The same things were measured in two ways. Each way mixes the same 5 hidden numbers, adds some noise and spreads widely along 3 directions of its own, which tell nothing about the thing.
Some things both ways: the first way, then the second way.
[-10 -14  -8  20  -7 -20 -20   1  -1]
[-17  11   7  11 -14  -2  22 -16  -7  -7  -2  -8 -15]

[14 -8 14 18 -5  2  8  5  3]
[10  7 -5 -8  2 -2 12 -7  9  2 -7  2 -3]

[ -2   2  -8  36  -2  -1 -15 -13  13]
[  9  10  -1   9 -15   6  -7   4  -3   0  10  -2  -7]

[  4   5 -18 -15  13   6   2 -19  -4]
[-10  -6  -1  14  -6  -9 -14   1   3   6  16 -14  -3]

[ 10  -6  -1 -20   1 -21   3   9  -5]
[-22  -1  10   0   3  -9   7 -17   7 -13 -11 -13  -5]

[  5  -7  -4  -6  -1 -26  -9   9  -1]
[-10   3   3   1  -6  -6  12 -12  -2  -8  -4 -12  -1]

[ -8   1 -14  -4 -20  -9 -18   5   3]
[  5  12  -5  -7   5   2   3   0 -16  -9   5  -3  14]

[-12  12   1  -2   1  15   2  -6  -7]
[-3 11 -5  1 20  0  7 -4 -1  7  9  8 -6]

[-1 -4 -5  9  4 -9 -2  7 -5]
[  0  -2  -4  11  -9   8 -13  -1  12  -8   4 -17  -4]

[ -4 -16   5   6  12 -12   1  11  -7]
[  1   4  -3  -4  -8  -6 -11   2  16  -8 -10 -17  -2]

[  1   4  -4  -8   1 -13  -2  -4  -8]
[-17   2   5   3  12  -4   0  -9  -2  -7   5  -6  -1]

[  9   5  -4  18 -12   4  -7 -11  21]
[  3   4   8   4 -13   5  -8  -4  -1 -10   1  -3  -3]

[-22 -12   0  -7   2   3  -7  -1 -13]
[ -1  -5  -7   6  -5   0 -16   2  13  -6   3 -21   4]

[ -1  -5   0  22 -12 -21 -14  -6  16]
[ 10   7   5  -6 -12  -1   3  -4  -7  -7  -3   0   2]

[-15  -4  -3   6  -5  -8 -14  -4  -4]
[-1  5 -2  2  0  2 -7  0 -2 -7  5 -9  3]

[-21  -6  -8  -1   7  -8 -12 -12  -9]
[-12   0   1  15 -10  -3  -4  -5   3  -1   9 -15  -9]

[ -9  -9  -1  -8 -12 -15 -12  -3  -3]
[-10   9   3  -4  -1 -19  39 -19 -11   9  -4   2  -7]

Other things, the second way, with their names:
(62): [ 10   0   9  -8 -26  -9  -7  -2  -1 -10  -9 -11   5]
(459): [ -9   1 -11  23  -9  17  -1  -5   3 -13  11 -23  -5]
(279): [ 6 -1 -4  5  9 -3 -2 -1 -2 14 19  6 -1]
(550): [ -6  -2   4  -1  -1  -7 -21   2  10  -7   1 -13   1]
(563): [ 21  -3 -17  12 -17  11  13  -5   9   4   6 -12  -1]
(389): [  1  10  -3  -3  10   0  22 -11  -5   5   3   9  -3]
(318): [ -7   5   5   2   0  -5  -5  -4  11  -2  -2  -4 -10]
(525): [  1  10  -1 -10  12  -6   0   1  -4   1   1   4   4]
(397): [13  5  3 -1  0  6 -2 -4  3  0  3 10 -6]
(400): [ -8   4   5  -6   1  -3  14 -16   6 -10 -12  -5  -3]
(351): [-11   1  -1  11   6  -4  14 -11 -14   4  17  -2  -1]
(347): [-6  2  3  0 15 -2 -9 -3 12  2  2  1 -6]
(562): [ -9   4   8   2  -7   6 -11  -5   7 -22  -8 -14  -3]
(327): [-4 -8  6 10 -7 -6 -9 -6 13  4  6 -7 -8]
(474): [ 14   8   0 -16   1   2   3  -4  17  -9 -19   0   0]
(528): [-12   1   3  -3  16 -18  28 -18 -10  13   6   8  -2]
(71): [ 7  4 -4 -6 13  2 -3 -2 12 -1 -2  2  0]
(500): [ 17  14  -8 -17  10  12   4  -1   2 -16 -12   0  11]
(170): [-13   0   7  -4  -2 -11 -12  -4   8 -13  -7 -18   3]
(75): [ -5   5  13  -2  -4  -2  -2  -7 -17 -10   5   1   5]
(542): [ -7   3   7  -7   2 -12 -14   1  -5  -7   2  -8   7]
(26): [  5   3   1  -1 -12 -12  -9   6   0   5   6  -6  -1]
(606): [-13  -4  13  -2   3  -3   9 -20   4 -13  -9  -3  -3]
(532): [  7   2   1  -1 -15 -12   6  -4  10   8  -4  -5  -8]
(470): [-11  -3   8   2   0   2   0 -16  30 -11 -18 -10 -15]
(514): [-6  6  1  3 -1  4  4 -8  5 -9 -3 -7 -7]
(120): [-13   8  16  -2 -25 -19   9  -9  -6  -5  -9  -9 -10]
(362): [  8   3   2  -7  -3   2   0  -5   1 -10  -5  -4   7]
(325): [ -7   1   0 -13  16 -10 -10   0   5  -7  -3  -9  11]
(442): [ 20   9 -12   6 -24   6  14   0 -13  -1   7  -8   3]
(335): [ 17   6   5  -7  -4   4   8  -7 -12  -4   1  10   7]
(633): [  8   6   1  -8  -2  12  -5  -6  21 -19 -20  -8  -3]
(145): [-6  0 10 -2 16  2 -8 -8  4 -5  3  8 -3]
(403): [  6   5 -13   0  -8  -3  13  -4   1  -1  -1 -15   3]
(235): [-19  -1  13   3 -17 -17  -4  -8   5  -8  -7 -19  -7]
(370): [  2   3  -2   0   2  16 -37   8  22 -23  -5 -18   0]
(98): [-9 -2 -6 12 21  6 -5 -5  9  3 15 -1 -6]
(182): [  2  17  -6   6   5   9  -1   3 -11  -1  14   4  -3]
(359): [12  5 -5 -9  6  8  0 -4 13 -8 -9 -2  2]
(81): [  3  -3  -2  -5   4   1  -9  -5  24  -8 -11 -11  -1]
(11): [ -3  17   4  -4  -3   8  30 -19  -3 -14 -14   3 -10]
(135): [ 10  15 -14   2  -5   6   6   3   7   0   0  -7  -6]
(522): [ 5 -1 -7  2  3 -2  6 -5  6  5  6 -5  1]
(312): [ 10  11  -2  -7 -15  -7   1   3   7  -1 -10  -8  -4]
(518): [ -8  10   4   6  -2   0   0  -4   2  -3   3  -1 -12]
(292): [ -8  -1  -4  12   8   2 -10  -1   8   2  13  -9  -6]
(221): [ -6  -9  -7  12   4   1  -6  -6  24   3   4 -15  -8]
(411): [ -9  -5   9   7   2  -6 -18  -3  16   1   5  -3 -11]
(342): [-15  14  -2   7  20  -6  -1   1 -19   9  25   6  -1]
(162): [ 7  1 -3  4 -6 10  5 -9 10 -9 -3 -6 -3]
(247): [  8   7 -10  10 -11   9  11  -6   6   0   3  -8  -8]
(395): [  8  10  -6   3   9  11 -11   6  -2  -2  14   4   0]
(55): [ 0  7 -4  5  9  0 -8  4 -2  5 15  1 -3]
(618): [ 12  13 -11   7 -19   9   3   3   5  -6  -2 -15  -6]

Some of these things the first way, each followed by its name:
[-18 -10   7  17  -5 -13 -11   3  -9]
(514)
[-19   3  -3  -5  11   4  -1  -7 -15]
(292)
[  8   5   2 -21  13  17  18   7 -11]
(221)
[ -8  -8  -1  12 -14   4  -9  -2   3]
(562)
[  8  -2   7   8 -12 -21  -3  34  -1]
(500)
[  1 -10  19   2   1   8  11   7  -9]
(81)
[-23 -13  -8  24   1 -19 -22  26  -5]
(618)
[-16   5 -12  26   2 -13 -17   1  -2]
(182)
[ -8  10 -16 -14 -18  13 -11 -17  -1]
(351)
[ 1  4  0 -3  9 13  6 -4  1]
(318)
[  9  21  -7 -16   6  14  10 -16   8]
(279)
[-16 -18   5  16   6 -11  -9   3   2]
(312)
[  5 -13  26  10   9  -9  12  10  -7]
(470)
[  4  14   4 -10  12  11  17  -6  -2]
(347)
[ 16 -12 -13   9  -1 -13  -6 -10  18]
(120)
[ -4  -7 -16  22 -11 -35 -27  21   7]
(442)
[ 16   8   2  14 -21 -13  -5  -3  26]
(335)
[18  2  1 -3 -4  7  8  5 -1]
(522)
[ 13   2   7   9  16  10  16 -24   6]
(411)
[  1  13 -12  -3 -18 -11 -14 -17  19]
(75)
[ -8 -11   2  20   4   0  -8 -25   5]
(26)
[  7   2   6   9  -3 -21  -1  26   3]
(162)
[-10  -1   4   8  -8 -10  -9   6  -5]
(389)
[ -1  10  -9   5   9   6  -1 -10  -1]
(55)
[ 4 -2  5 21  3 19  6  6 -3]
(370)
[ 25  16  -6 -35  -9  11  13 -11   6]
(528)
[ 1  1 -1 19  6 -2 -3 -5  1]
(518)
